The rows come from 4 hidden closed curves, with some noise, and rows from the same curve form a group. Each curve winds through 8 dimensions. The rows are also pushed far along 5 directions, which tell nothing about the answers.
In the rows, zero is written as 128.
Known rows, each followed by its group:
[129 113 205 137 122 112 110 162  78 171 115 176 173 132 103 126 129 136
 119 117  77 130] -> Q541
[201 134 115  66 103 132  79 191 114 130 120  80 140 116 132 166 100 107
 146 106 148 116] -> Q762
[ 96  98  57 157 117 100 122 120 166 101 103 102 124  79 159  86 119 121
 124 165 169 139] -> Q546
[154 170 127  95 121 149 143 129 103 176 146 132 132 131 156 115 151 105
 110  53  83 125] -> Q762
[175  88 106 169 162 119 151 132 159 151 126 105  89 136 140 126 131 144
  71 100 161 112] -> Q25
[136 111 103 127 148 110 114 125 137 122 122 113 117 123 140 118 123 109
 140 136 137 118] -> Q541
[174 143 108  95 126 134 142 123 131 113 144  81 108 128 150 136 115 105
 119 130 144  98] -> Q762
[151  89 120 162 115 138 146 148 146  98 105 118 121 151 111 148 131 165
 108 173 169 145] -> Q546
[ 37 161  83 153 104 110 113  94 143 127 150 129 127  81 156  77 134 130
 138 185 161 149] -> Q541
[147 125  74 141 145 143 137 122 156 113 132 122  77 131 141  90 139 118
 117 108 139 145] -> Q25
[ 32 155 151 155 154 165 147  71 123 169 143 213 160 127 135  83 168 141
 111 149  89 160] -> Q541
[173  96 115 121  92 112  81 195 131 103 104  95 138  96 109 131  89 130
 155 134 184 134] -> Q541
[148 129 146 108 106 142 138 131 121 103 116 116 121 161  94 165 105 138
 127 137 126 116] -> Q25
[124 149 102 117  84 144 137 137 126 137 136 110 135 107 153 111 128 129
 138 132 154 132] -> Q546
[ 98 113 107 137 114 111 117 103 139 110 111 112 121 121 112 108  90 136
 127 160 151 119] -> Q25
[ 99 174 163  86 105 135 123 128 105 117 153 150 138 134 110 142 119 108
 173 124  94 116] -> Q25
[131 141 137 115 131 132 143 126 111 135 128 148 133 144 128 120 140 107
 107 113  82 126] -> Q762
[ 94  84 126 193 129 109 126 120 120 138  75 151 146 109 130 102 150 153
 109 160 120 166] -> Q762
[ 78 104  66 173 106 103  98 113 138 165  93 103 140  18 195  45 126 130
 162 144 183 153] -> Q25
[104 154 177 103 119 136 113 118  84 159 131 169 152 132 107 103 112 116
 131 112  70 121] -> Q541
[105  74 100 210 163 136 139 114 171 172 113 146  91  89 155  77 143 170
 114 122 181 147] -> Q546
[122 138 152 110 110 145 112 119 102 123 105 123 121 107 124 134 109 124
 179 151 121 128] -> Q546
[211 116 119 121 173 130 172 156 167 107 183 119  89 198 110 152 140 119
  65  69 134  96] -> Q762
[136 103  89 147 171 129 135 116 154 145 128 133 103 132 154  99 144 118
 114 115 135 127] -> Q541
[161 116 156 138 134 120 130 165 115 143 116 132 131 118 130 156 140 126
 111 119 118 126] -> Q541
[159 113 135 126 109  81 127 161 119  98 128 104 123 127 120 132 112 107
 136 128 121 107] -> Q25
[118 125  88 123 131 159 133 134 148 153 125 142 143 136 150 124 145 134
 103 133 142 140] -> Q762
[135 148 152 100  97 114 120 163 101 169 153 119 173  79 167 120 126 110
 156 105 133 105] -> Q762
[ 64 140  73 137 145 107 148  70 168 118 165 124 120 133 159  90 142 122
 143 123 134 120] -> Q25
[124 100 119 163 146 148 117 115 142 137  97 133 108 115 118 119 120 155
 109 153 162 148] -> Q25
[206 146 171  87 154 157 151 158 112 159 178 147 150 192 104 152 140 117
  85  43 104 104] -> Q546
[ 92  83 199 176 148 130 142 109 103 105  92 184 168 130  89 121 130 140
 148 206 124 142] -> Q546
[142  83 130 145 161 130 157 140 139 154 116 162 131 146 148 115 151 124
 118 104  98 118] -> Q541
[122 153 124 112 123 136 128 136 136 113 152 136 109 147 117 137 131 122
 144 116 122 129] -> Q25
[114 131  98 129 111 113  94 141 139 139 123 111 124 112 136 126 124 145
 139 112 139 145] -> Q546
[112 140 124 123 150 130 169 117 165 111 175 147 105 144 139 127 141 120
 111 115 112 103] -> Q546
[133 157 135 115 152 152 126 107 112 191 136 140 151 107 157 114 153 124
 109  54 102 138] -> Q541
[ 75 172  75 117 124 139 120  81 150 143 153 108 116 113 152 114 130 128
 132 125 155 132] -> Q25
[114 114 184 149 130 108 107 156  91 129  98 162 162 115 117 157 152 128
 155 164  93 151] -> Q546
[142 155 128 102 111 134 106 151 118 177 141 109 130 115 151 154 133 137
 141  86 129 123] -> Q541
[189 122 108 133 135 145 152 183 170 113 168 120  83 148 126 145 142 134
  94  96 163 124] -> Q541
[ 91 149 130 127 122 120 114 144 104 209 139 164 183  79 186  91 173 114
 142  74  88 146] -> Q762
[ 53 157 153 108 122 139 122 102 107 152 142 178 168  91 151  82 131 108
 171 148  90 126] -> Q762
[ 51 134 166 147 106 115 129 106 108 119 125 169 176 116  98 113 118 131
 150 174 127 134] -> Q762
[123 111 167 134 126 136 147 102 120  78 114 138 125 156  83 132  99 138
 129 182 126 117] -> Q762
[186 100  99 149 146 120 125 160 156 109 134 113  70 134 112 101 111 121
  89 106 156 125] -> Q541
[ 89 109  89 176 121 178 122 124 133 219  92 177 121  73 166  37 143 153
 114 102 150 172] -> Q762
[122 117 106 146 111 113 121 140 143 146 114 112  89 101 144 120 117 145
 129 110 134 125] -> Q541
[117 136 131 104 130 128 132 115 116 111 121 134 149 109 137 116 123  91
 148 143 109 118] -> Q546
[133 177  78 115 157 136 149  94 159 121 185 102  82 117 175 106 156  98
 119  99 138 122] -> Q25
[127 134 180 101 141 107 162  80 121  63 142 107 137 182  86 186  99 124
 123 174 105  79] -> Q25
[161 103  95 147 110 121  94 207 139 179 117 127 128  89 162 106 147 142
 121  81 148 156] -> Q762
[114 145 111 103 142 117 107 127 129 120 140 132 135 121 129 118 121  89
 138 127 122 118] -> Q762
[117  85 107 161 155 137 137 131 156 126 100 147 136 107 146 121 148 136
 135 139 147 146] -> Q541
[133 139 121 122 145 149 146  98 127 148 140 122 140 123 155 121 144 121
 135 112 140 124] -> Q546
[101 113 151 148 161 138 169  64 132 129 129 149 160 153 135 118 152 151
 120 129 107 131] -> Q762
[ 93 102 120 146 125 130 137 123 144  74  99 145 140 125 119 133 131 130
 137 204 134 144] -> Q546
[ 74  98 127 173 105 106 122 124 139 136  94 135 141 114 136 134 137 181
 131 164 126 153] -> Q546
[158 158 153  97  85  92  73 188 109 103 150  73 134  86 116 181  93 119
 154 166 175 110] -> Q25
[ 93 144 129 125 123 138 140 118 137 125 127 144 104 124 146 137 143 135
 146 140  94 133] -> Q546
[112 141 172 114 126  98 113 108  99 135 136 125 153 128 115 136 115 125
 152 115  96 111] -> Q546
[145 130 156 117 107 112 114 158 127  71 134 112 104 144  81 174 100 130
 158 159 143 117] -> Q25
[176 117 148 146 146 132 110 180 133 141 138 137  79 123 102 136 117 129
 102 112 150 124] -> Q25
[161  96 192 135 140 135 131 164 112 149  97 161 115 150  96 167 123 149
 118  98  79 120] -> Q541

New rows, each followed by its group:
[ 59 184 132  80  71  75  87 109 104 109 155  83 188  85 140 149  96 110
 183 179 141 103] -> Q25
[115  83 155 163 140 153 116 171 130 142  92 199 145 148  96 132 142 159
 109 157 116 163] -> Q762
[135 146 180  78  79 116  86 193  71 156 113 140 196  94 142 156 127 112
 172 130  79 128] -> Q762
[170 138 116  98 116 129 149 141 137 127 143  90 103 161 141 174 125 131
 115 113 124  97] -> Q541
[132 148 131 124 140 115 115 127 121 150 165 135 133 132 129  97 134 118
 110  95 119 127] -> Q541
[111 106 167 129 121 110 138 144 137  48 128 145 139 160  81 168 113 134
 150 201 124 120] -> Q541
[120 122 130 138 109 115 131 155 148  82 140 125 131 123 113 143 125 138
 134 165 157 133] -> Q541
[ 45 176 113 108 109 169 178  44 130 119 154 153 146 139 152  87 140 125
 150 161 108 128] -> Q546
[107 176  76 120  87 111  87 137 139 121 152  79 108  60 150 104 109 116
 144 136 188 140] -> Q541
[147 112 122 146 110 145 100 154 115 159  91 118 101  78 144 113 118 138
 159 130 159 146] -> Q546
[110 132 116 120 108 128 131  91 133 126 128 104 116 114 132 100  94 135
 144 129 144 110] -> Q546
[176 146  74  87 141 122 124 128 159  85 168  74 103 161 139 144 127 108
 131 104 149 116] -> Q25
[ 69 192 138  69 132 158 165  49  99 135 149 164 164 165 141 114 151  91
 159  91  36 120] -> Q25
[112 123 139 131 142 131 133 122 125 122 131 167 137 121 117  82 122 106
 124 121 105 129] -> Q541
[136 119 113 129 122 136 114 149 126 155 123 132 103 145 132 125 122 134
 118 150 136 122] -> Q541
[106 161 121 128 112 126 147 113 129 164 155 118 115  92 161 109 128 121
 120 108 137 107] -> Q25
[ 75 112 142 146 132 121 122  97 104 142  87 157 200 124 140 126 158 141
 143 160  96 161] -> Q25
[ 88  89 199 179 128 116 136 104  98 103  95 178 153 163  66 122 120 165
 133 196 104 146] -> Q546
[135 161 124  85 104 132 121 131  96 199 141 115 176  72 179  90 123  94
 143  60 121 106] -> Q546
[120 113 106 128 142 114 114 115 141  98 123 116 145 135 131 127 134 129
 145 150 136 142] -> Q25
[159 120 136 122 165 111 171  98 165  36 168 106 121 199  89 164 130 134
  92 132 125 111] -> Q541
[149 141 108 131 114 119 110 149 134 143 149 100  99  86 159 101 130 128
 154  89 149 135] -> Q762
[148 129 110 141 130 129 132 156 149 134 155 132 109 140 108 120 126 127
 102  92 164 127] -> Q762
[157 146 131 114 107 145 132 143 113 156 142 122 106 103 137  93 109 112
 128  92 139 113] -> Q762
[143 135 136  98 132 132 134 133 129  82 147 133 154 133 110 120 116  99
 136 131 128 121] -> Q541
[187 103 176 121 160 171 163 171 122 129 116 173 134 168 114 173 155 126
  97 119  93 127] -> Q546
[ 83 167 148  79  92 141 104 119  79 171 134 150 177 127 141 115 119 111
 163 154  94 116] -> Q541
[ 56 189 148 111  88 121  90 133  92 182 151 150 156  37 161  81 120 102
 166 136 122 129] -> Q25
[142 134 105 123 102 139 158 135 140 113 140 111 126 148 137 133 134 136
 107 136 141 127] -> Q546
[ 68  89 160 180 146 113 120 118 122 168  99 175 185 126 121 134 150 170
 111 167 126 150] -> Q25
[151 133  99 137 117 134 103 151 127 168 130 113 101  81 132  82 104 111
 128  84 184 127] -> Q762
[143 124 108 120 118 112 140 114 154  85 129  80 101 167 123 175 119 157
 114 138 127 116] -> Q546
[160 134  91 113 125 130 113 141 127 134 125 110 102 112 144  96 123 100
 140  84 127 130] -> Q25
[103 129 146 142 142 104 125  89 125  88 119 114 155 127 113 154 131 139
 124 168 125 137] -> Q541
[174 146 100  98  91 118 131 174 131 113 144  78 113  91 161 141 119  96
 139 122 157 106] -> Q546
[147 123 145 119 125 135 111 161 114 142 119 138 104 143 115 147 116 123
 128 149 120 117] -> Q541
[177 178 153  48 107  94 112 166 101 104 178  88 155 140 124 177 115  81
 155  85 100  88] -> Q762
[108 104 152 145 133  96 135 136 129 108 133 150 164 137 105 126 123 126
 123 150 126 120] -> Q762
[139 154 170 106 107 134 125 131  90 138 121 124 136  98 127 135 111 109
 132 133 111 112] -> Q25
[161 145 179  90  82 128  83 174  60 142 103 123 182 127  99 158 114 122
 161 126 113 140] -> Q546
[140 152  85 114 145 134 156  77 162  36 168  82  93 189 109 149 130 120
 129 171 168 124] -> Q546
[179 159 118  92 118 142 142 148 139  94 148  91 113 107 129 148 118 103
 115  89 144 118] -> Q541
[136 133  93 121 129 170 137 104 150 109 125 119  91 155 116 118 115 142
 116 132 150 138] -> Q762
[132 107 102 158 124 125 128 156 149 172 117 137  88  99 157  96 133 144
 105  88 123 133] -> Q546
[102 149 164 128 121 122 142 113 126  85 144 131 121 153  93 172 121 138
 124 180 124 118] -> Q25
[ 93 111 173 143 112 115 130  95 101  87  86 137 179 149  91 160 126 157
 144 186 104 148] -> Q762
[118  77 168 171 124 153  95 158  94 203  61 188 164  87 119  90 125 159
 138 121 128 164] -> Q546
[ 82 110 138 161 140 117 141 137 148 139 134 171 135 100 142 107 144 134
 127 139 120 131] -> Q546
[213  93 108 164 149 111 100 176 147 134 110  74  99 110 126 163 133 152
  84  97 189 147] -> Q541
[165 124 157 102 120 102  73 163  79 163  97 106 167  97 122 151 107 107
 143 105 119 120] -> Q25
[109 154  92 111  90  83 119 115 131 115 141  67 100 115 155 139 108 121
 144 152 136  99] -> Q541
[113 166 109  86  85 100 109 137 108 101 136 101 135 107 135 119 105  85
 148 145 112 112] -> Q762
[150 143 137 121 125 124  97 173 118 169 145 138  97  96 125 108 111 106
 130  83 132 116] -> Q25
[143 113 133 139 139 144 127 139 110 168  96 154 141 135 133 128 155 130
 130  83  98 152] -> Q25
[121 115 142 130 128 148 120 166 122 147 114 181 140 137 114 121 134 128
 113 136 105 142] -> Q762
[ 99 126 111 140 121  98 128 142 158  92 150 124 116 101 135 119 122 119
 140 154 153 120] -> Q546
[ 42 160 105 107  94 115 161  75 133 100 134 130 127 102 161  99 117  98
 161 175  96 103] -> Q541
[170  84 179 145 172 164 131 144 106 186  92 175 154 126 133 125 150 142
 116  90 101 141] -> Q25
[131 161 112  92 111 164 109 119 118 133 123 120 120 128 124 128 115 123
 145 115 128 139] -> Q762
[  4 140 131 153  86  88 121  83 120 130 128 144 159  46 154  57 104 123
 174 195 136 119] -> Q25
[120 202  99  73  94  96 120 112 118 128 201  85 120 119 152  91 109  85
 134  91 116  92] -> Q541
[151 120 154 118 128 125 135 136 115  87 120 136 126 176  85 151 116 123
 103 153  98 123] -> Q25
[123 159 137  87 120 125 110 116 107 153 158 122 176 137 135 118 127 123
 140  92 113 122] -> Q541
[114 151 122 110 107 129 128 131 133 123 132 115 101 110 152 147 131 128
 155 133 108 123] -> Q546
[118 130 123 138  99 102 140 125 142  79 155 101 117 123 114 118 102 130
 140 170 175 110] -> Q546
[167  65  89 188 130 121 131 135 164 107  84  79  74  94 132 118 106 160
 114 156 207 136] -> Q25
[ 75 112 116 159 139 132 158  66 138 118 107 146 155 127 136  94 139 144
 101 157 117 146] -> Q541
[182  92 143 162 150 194 166 167 132 192 115 177 121 160 133 125 170 164
  74  86 130 152] -> Q546
[153 145 148 100 111 165 156 133 118 119 140 132 138 165 119 153 132 132
 124 130 121 121] -> Q546
[ 70 177 177  79 110 106 131  80  85 124 141 134 157 147 126 156 116 109
 162 155  51  93] -> Q541
[ 82 129 194 137 148 113 123 100  96 141 109 171 158 129 113 144 137 131
 140 141  63 128] -> Q541
